The rows are grouped in 3 different ways at once. Each group adds its own fixed numbers to the row, and there is some noise. The rows also spread widely along 13 directions, which tell nothing about the answers.
Known rows, each followed by its group in each grouping:
[  5   3  -2  -6  -4  17   7 -23  -1 -15 -12  -3   8   9  16 -21   3  21
   2   2   4  -2  -3  22   2  -2   4  22   7   8   6   0   2   4  -8]
(0) (0) G
[ -1   7  -1   4   0  12  -4  14   7  -1   4   9  -8   6   5   9  17  -4
   6   1 -10 -19   2   0  -9  10  -3  -3  -6  -7   4 -14  -6 -17  14]
(1) (1) F
[ -8  -8   8   4  -6   1   6 -10 -13  11   1   4  17 -12   9   2   1  11
  21 -17  -3   7  17  -1 -10   8   9   9  -9   1   8  11   9  11   3]
(2) (5) F
[ 16   8 -16  -2  -3  -8   2  -3  -4 -16   4   1  -4   4  -6  -9 -10  12
  -3  -1   4  -8   5   7   0  -5  -3  -5   3  -2  -4  -2   7   0  -8]
(3) (3) V
[  3  10 -10   5   7 -14 -15  -4   1   4  -4  -2 -12  10 -11  12   6   7
   1  -5   3   1  -7  -9   6   8   2   0  19  -8   9  -7   9  10  -1]
(2) (5) G
[ -3  -7  -3  -2   4 -15  -2  -7   6   6   9  -8   5  -3  -3   6  -8   7
  17  -6  12   6   3   1   4  17  14   6   6 -11  13  -4  11  13   1]
(1) (0) V
[  4   2  13  10   1  10  -1  11  -5  12   0   2  -2   4  -5  17  14   0
  -8  -2 -12  -2  -6  -4 -24   8  -4  -3 -11  -3  -7  17  -7   4  14]
(3) (3) V
[  1  -5  17  -9  -7  -9  -2   0   3  17  -9  -8 -15  -1  11   9   8 -15
  -8   1   1   5   8  -6  -5  -5  17  10   8  -9   2  -2 -14  -1  -8]
(0) (2) G
[  0   0  14   0   2  -5   4  -7   6  14   3  -4  -1  12  -1  15   3  -6
  -7  -3   4   8 -16  -2  -7   0   8   4  13 -11  -4  -8 -26   8 -12]
(1) (4) F
[-10  -9   0  -8  -3  -5  -2   9  -1  19  -9  -2  -8 -18   5   8 -14 -27
   3  -5  -8  19   6 -14   5 -11   6  -7 -11  -7  -1   3  -7   5   7]
(2) (2) F
[ -4   0  11   6   2   9  -2 -12  -7  14 -10  -2 -10   6  -4  10  13  11
 -15  -7  -8   8  -6  -3  -2  -3   0   6  15   9   0   8  -3  17   0]
(1) (1) F
[-12  -1   3   0   0   1   1   6 -14   6  -3   9   8 -17  11   4  -2   2
  13  -3   2  13  14  -9 -14   4   0   1 -26   2  10   5   7  -9  11]
(0) (4) G
[ -2  11 -10   1   1 -11 -17   3  -3  15   5   5   0   2  -3  16   6  -3
  20 -13   0  -9   9  -6  -1  15   7   0   0 -15   7  -2   0   5   6]
(2) (1) F
[  2   6 -12 -12 -11  -3  -2  -1 -13   0  -8   7  -8  -2   4  -5 -10 -10
  -5  -1  -2   0  11  -6   1 -21   2  -7  -2  -4  -7  -7 -13  -6  -9]
(1) (3) F
[ -3   4 -26  -5   1  -2  -2   9   4 -13  -7   9  -1 -11   5 -14 -25 -17
  14   5  -2   1  -3   0  17 -20  -7  -9 -12  -6   1 -20  -4 -11   1]
(3) (2) G
[  4   9  -2   4  -5  14   1 -13 -17 -13  -2  10  18   5   1 -11  -4  13
  -7   3  -1   1  -3   5  -8 -17 -13  -3  -7  10 -11   8  -1   6  -8]
(2) (2) V
[  1 -18   3   5 -13   0   4  -5 -11  -7 -16  -1  -3  -8   3   6 -20  -1
   0   2 -13  10   7  -5   9 -14   2  -4  10   0   0   4  10  17  -5]
(0) (1) G
[-11  14 -13   4  16  -9   0   0   8   7   4  13  -1  -2  -2  -1   2   0
  11  -3   6   3 -12   0   4  -3 -10   1  -4  -6   9 -27 -13 -12  -3]
(3) (1) F
[ -4   5   6 -11  -3  -6  -2 -12  -7   4   4  -1   8   9   5  -1  11  10
  -4   7  21   3   6  -2  -7   2   8  11   0  -6   7  -9  -6  -5 -13]
(1) (3) V
[  2 -12  12  -6  -6   4   6  -5  10   4  -6  -9  -1   0  11   2   5  -3
   2   3  -1  -3   2   8   2   3  11  11   6  -8   9  -5  -2   8  -3]
(3) (0) V
[ -2 -12   9 -10  -1   2  13 -12   5  -6   2 -15   9  -6  12 -14  -5  13
   3   1  16  16   4  12  -2   9  15  14  -5   3  10   1   8  -1  -4]
(1) (0) G
[  3   1   4  -2   0  -6  17   1  -1   9   8   9   9 -11  12  -4  -5  -4
  13 -14  -4   0  12   8 -27  -1   4   8 -21 -10  -3  -6 -15 -14  -8]
(2) (3) V
[ -4  -4  -2   1  12   2   2   1  12  -8  12 -12  -6 -10  -3  -6   1   6
  -7   4   3   7  -6   8  10   6  -4  -1  -5  12   4   2  16  -3   9]
(0) (1) F
[  6  17  -4 -12  -7  12 -14   7   6 -12   9  -1  11  20   8   0  19  -6
  -1  20  14 -23  -1   6  -5  14   0  -2 -12 -14  -1  -8  -8 -20   3]
(2) (1) V
[ -7  -2   5  -2  -4   5 -11   4   0   2  -9   0  -5  -3   5   0   8 -13
  -5  13  -2  -4   1 -10  13 -16  -2  -4  -2   2   5  -7   0  -3   0]
(3) (2) G
[ 13  21 -23  -6   8  -7   7  -2   2  -7   7   7  -5   0  -1 -18  -7   8
   1  -9   4  -6  -1  16 -11  -7  -5   5  -8  -4  -5 -11 -11 -14  -7]
(3) (3) V
[  7  12  -9 -11   4  14   3   2   3   0  -6  -9  -7   4   6  -6   9  13
  -3  -7   2   8   2  13 -14  25   7  10 -13   2   8  13   8  -5  23]
(2) (0) F
[ -1 -15   3  -1  -1   1  22 -17  11 -10   3  -3   9  -4  11 -12 -16  11
  13  -6   4   8   0  17   4  -1   8  12   8  -1   8 -16  -1   3 -13]
(1) (0) F
[ -4  -3  -1  10   8   1  -4  -6   6  -2   9  -5  15   4  -5   6   0   8
  16   0   2  -5 -16   7   2  12   0   6   0  -3   4   4   5  15   4]
(0) (3) V
[ -2  -2  -4   5  13   7  11  -2   1   4   7  -7  -5 -20  -3  -8  -7  12
  -1 -18  -7  16  -2   8  -5   3  -2   1 -12  17   1  14  13   6  13]
(1) (4) F

New rows. What belongs after each?
[ -6   8  -5  -1   6 -13 -10   3   6   9  -2   5 -16   7  -7  12   6  -6
  -4   0   5   3  -6 -13   7  -3   1  -4  12 -10   7 -21  -8  -3  -2]
(1) (2) F
[  2   1  -4  -1   2   0 -13  10   4   1  -4  -8  -9   6  -8  20   3  -1
  -3   6   2   3  -6 -11   4  20   0  -8   2  -8   9   5  17  10  19]
(2) (4) V
[  9   0 -13  -6   3   4  19   0   5 -14   6  -6   1 -11   5 -15 -23   4
  -1  -9  -2  16   1  17  -5   2  -1  -1 -15   2  -8   6   2  -6   4]
(2) (1) F
[ -9  -7  -1  -1   6  11  14  10  14  -4  -4   4   8  -5   8   1 -13 -16
  10   6  -4  16 -18   2  -2   3  -7  -6 -18  -7   4 -14 -11 -10  12]
(2) (0) F
[  2 -13  -1  -2  -4   1   6  15   3   1  -9  -4 -14 -15   3  13 -15 -15
   1  -3 -15   8   9  -9   0   3   1 -12  -7  -7   4   0  12   3  16]
(2) (4) V
[ -7   6   0  -2  -4  15  -7   4   4  -2  -2   9  14  13  11   6  14  -3
  16   7   3 -12  -2  -1  -2  13   0   5  -8 -10   9 -12  -5  -8   9]
(2) (2) F
[ -2  11 -24 -10  -1 -14  -8  -2 -12   7 -12   8  -7  -4  -2  -1 -11   1
  11  -7   6   6  11  -7   5  -5   3   2  -3 -11   8  -8   1   6   1]
(3) (3) V
[ 13  10  -4  -7   0   1   0 -10   2 -13   3  -8  -4  10  -1 -15   4  13
 -20   8  13  -3  -4  11   3  -8  -1   4   7   5  -4   1   2   1 -10]
(3) (2) V
[ -1  -1  14  11   8   5   8 -13   8   8  -8   0 -10  10   0   7  19  11
 -12  -6  -9   4 -14   0  -2   0  -4  11  22   4   6  -9  -5  10  -7]
(2) (5) F
[-14 -16  12  -9   3 -14  -2  -2  10   7   7 -14   5  -4   0   9   0  -7
   1  10  18  19  -1 -12  13   9   9  -1  -2  -4  13  -5   9   4  -3]
(2) (3) F
[  9   4   7   4  -7  -6   1   8  -2   2   8  11  -5  -3   5   6   9  -7
   1  -1  -7 -20  13  -4 -13 -10  -2  -8  -4 -10  -2 -14  -8 -14 -10]
(3) (4) V
[  2  -4   2  -2  -8  -9  -5  -1   1  -9   1  -3   4   6  -1   4  -1  -3
   0  13  10  -1  -1  -7   8  -5   3  -6   7  -8   3 -11   2  -3 -11]
(3) (5) G
[ -4  12  -4   6  12  -4  -8 -17  -2  -7  12   2  12   0  -3 -16   4  16
   0   2  12   0 -11   7   7 -13  -8   6   1  15   0  -3   4   0 -14]
(0) (2) G
[  9  21 -13   0  -2   2 -23  14  -4   2  -5   6 -12  13  -6   8  12  -8
  -2   3  -4 -18  -1  -8  -5   0  -2  -8  -2 -10  -3   2  -6  -6  12]
(3) (2) G
[  9  13   1  -1  -3   9   3  -9  -9  -4  -4   6  -5  13   0  -5   7  13
 -18  -2   0   1  -2   4 -13  -8  -3   1   6   4  -8   1 -11  -2  -5]
(1) (2) F
[  6  -4   3  -8   5  -4   6  -4   4  -8   0 -12 -12  -5   3 -12   3  10
 -16   2   5  10   8   3  -1   1   2   5  -2  10   5   1  15  -9  -4]
(2) (3) G
[-11 -10  10   7  -5 -15  -6 -12 -15  15  12   2  12 -12  -5   7  -4   0
   8  -8   1   5   9 -14   5 -16   5  -7   5   3  -2   4   2  15 -17]
(1) (5) F
[  5  -8  -5  -1   7   0  21  -3   2   0  -3  -7 -14 -25   4 -13 -17   7
  -7 -14 -11  18  10  12  -3  -6  -2   4  -9  11  -1   6  14   3   4]
(2) (1) V
[ -6  14  -8   2  11  -7  -7   2  -8  12   8   5   5  -8  -5   1   3  11
  10 -12   8  11   4  -5 -10  10  -1   0 -18   3   5  10   5   0  13]
(3) (2) F
[ -3   5 -13   3   4   7  -6 -11   1 -21  10   2  20   8  -4 -14  -2  14
   9   9  12  -8 -13   8  17  -5 -10  -2  -2   7   3  -5   9   4  -6]
(3) (3) F
[ -4  15 -15  -4   7 -17  -6   3  -5  11  11   5   9  -5  -5   5  -9  -2
  16  -9  13   9   0  -2  -5   5   4  -3 -14 -12   0  -1  -9  -1   2]
(3) (1) F
[ -9   2  -4   7  -4 -17  -9 -14 -14  -1   5  16  19   2  -4   4  -3   7
  17   3   9  -6   5 -13   7 -13  -7  -6   7  -7   6 -18   5   7 -21]
(2) (5) V
[ -5  -1  -3  -4   5   4  -8  -5   8  -2  11  -8   9  -9   5 -11   5   3
  12   2   6  -8   3   9  11   6   1   4 -11   6  11   0  18   1   4]
(2) (0) V
[  7   7   8   5   5 -10  -2   5   2  25  11  -7  -7  -2  -3  13  10  -4
   7 -23  -7   0   0   3 -27  13  16   8  -2 -11  -7  14 -15   4   3]
(1) (5) G
[  9   0  10   6   3  -7  11   2  17   3  11   1 -13   1   4   6  10  -1
  -1 -11 -11 -12   4   8 -11   4   1   3   8  -7   1 -17  -9 -12 -10]
(2) (1) F
[  1  -6   8   8 -17  13  -9  -8 -23  -4  -4   7   9   2   1   2   2   7
   1  -1 -16 -13  11  -6   0 -16  -5  -7   3  11  -7  19   8  16  -4]
(0) (3) F
[  2   6   4   9   7  -5  -7 -11   6   8   4  -2  -5   8  -3   2  11  10
   4 -11  -1 -10  -6   5  -1   1   7  13  19  -1   4  -6  -3  10  -9]
(1) (2) G
[  0  18 -21 -12   1   4 -27  -5   0  -4   6  -6   3   5   0 -11   9  -1
   2   8  13 -19   0   3  21  -1  -1  -1  -3   2   5  -1  11   1   0]
(2) (4) V
[ -3  -4  24   3   2   0   7  -1   3  10   6  -4   0   2   3  10  23   9
 -10   2   6   7   0  -4 -14  10   4   6  -2   1   6   1  -2  -5  -1]
(3) (5) F
[ -3   5 -11  -7   1   1   7  -8  -3  -3 -12   7  -1  -6  15 -12  -5   9
  13  -9   2   5  11   6   0  -1   3  13  -5  -1  14 -14   5  -6  -2]
(2) (4) G
[ -6  -2  -4  -9  -7 -10 -11  -7  -3  12 -17   0  -8  -2   9   1  -3 -10
   9  -4   1   2  12  -9  14 -10  12   9  10 -10  10 -11   0   9  -9]
(2) (2) G
[ -4  -5   9   1  -8  -7   4  11  -9   6   3  10   1  -9   8  17   4   3
  13  -4  -2   3  25 -10 -19  14   5  -3 -13  -9   9  -1   5 -10   9]
(0) (1) F
[ -5 -12  10  -6   4  -8   2  -2  11  14   0 -18  -9  -5  -1   7  -1 -12
  -8   1   3  15  -8  -2  10  -2  10   4   6  -3   3   3  -5  11  -3]
(3) (3) F
[ 11  -6  -9  -9  -8  13   2  15  -7 -19  -1 -12  -4 -14  -1  -8 -21  -4
 -15  11  -5  13   6   2  -4  -1  -3 -20 -25   9  -9  27  21  -3  24]
(0) (0) V
[  0   7   6 -11   1  10  -4   6  19   3   9  -4   0   5  16  -6  22 -16
   4   7   3 -18  -2  10  -3   7   6   6 -11  -5   4 -14 -13 -22   1]
(2) (0) F
[  6   1   5  -6 -11  21  -9  -2   6 -11  -3  -6  -2  17   7  -4  18  -8
 -12  14  -7 -23  -4   4  10  -5  -1  -1   6   3  -3  -2  -4  -2  -4]
(2) (3) F
[  1  -1   3   5  15 -10   1   2  14   8   8  -9  -4   1  -6  12   7  11
   6  -8   7   8  -4   0  -6  27   6   7   3  -7  13  -1  15   7  12]
(2) (2) V
[  3   4  -9   1  15   5   5  11  20   2  -6  -8 -27  -4  -2   1  -1  -9
 -11  -6 -13   8 -13   4   4   4  -4  -2   1   1   3  -6   1  -4  17]
(2) (2) F
[ 11   3   5  -6  -6  -8   1  -1   0   0   2  -1   2  12   3  11   6   9
   3  -1  10  -1   9   1 -16  21  11   3   2 -16   9  -4   3  -2  -1]
(2) (0) V
[ 10  -7  -8  -3  -6 -13  -1   7  -3  -7  10  -8  -6 -12  -3   5 -18  -1
   5  -6   0   3  15  -3   3   5   9 -10  -3  -4   1  10  17   3   4]
(0) (4) F
[ 12   3 -17   2   9  -8   2   4  12 -16   8  -5  -8   0 -10  -4 -18  -1
  -6   2   1   4 -12   5   8  -2  -7 -12   4  -3  -5  -7   8   1   1]
(2) (2) V
[  8  -5   1  -5 -12   4   7  -7 -13  -4  -2   1 -13 -11  10 -10   4  18
  -4 -13  -6  -7  33   3  -2  -5   7   4   4  12   8   4  19  -1  -3]
(1) (4) F
[  1   7 -19   5   9 -21  -2   0  -9   6  -4  11 -18 -12 -13   3 -16   2
   2 -18 -10  12   7 -13   3 -14  -8 -12   4   1   1  -6   8   5  -2]
(2) (3) F
[ -5  -1 -11   2  -8 -10   1   7 -13   8  -8  16   6  -7   0  18 -25 -14
  22 -12 -11  11   8 -14  -4  -4   0 -12  -8 -20  -2  -6 -10   7   3]
(2) (1) F
[  3   7  -3  -6 -10   0   1  -1 -15   8 -12   8  -9  -4   8  -1  -4  -5
  -2  -9  -7   1  14  -1 -12 -15   5   3  -3  -5  -7  -1 -15  -5  -6]
(1) (1) G
[  7 -10   0   0 -15   6  -4   1 -15  -8   0  -5  -2 -15  -1  -7  -9  -2
 -10   4 -11  -6  15  -5   8 -22  -3 -15  -5  12 -10  19  18  11  -1]
(3) (5) V
[ -3   2  -4  -5   5  -1 -16   7  11  -9  10 -12   2   7  -8   2   8  -6
  -7  23  16  -5 -13  -5  16   5  -4 -10  -6  -2   4  -4   9  -4   5]
(3) (3) V
[ -2   9  -9  -4   0  -8 -11  -7 -13   1  -6   9  -3  -1  -3  -2   3  12
  -2   1   6   3  11  -9   5  -5  -6  -4   1   3  11  -6  16   3  -2]
(2) (0) V
[ -6   9  10   2   7   2  -4 -15   2  14   7  -2   7   5   4  -4  24   7
  -1  -5   5  -4  -6   4  -4  -1   1  13   3   6   2  -2  -8   1 -10]
(2) (5) F
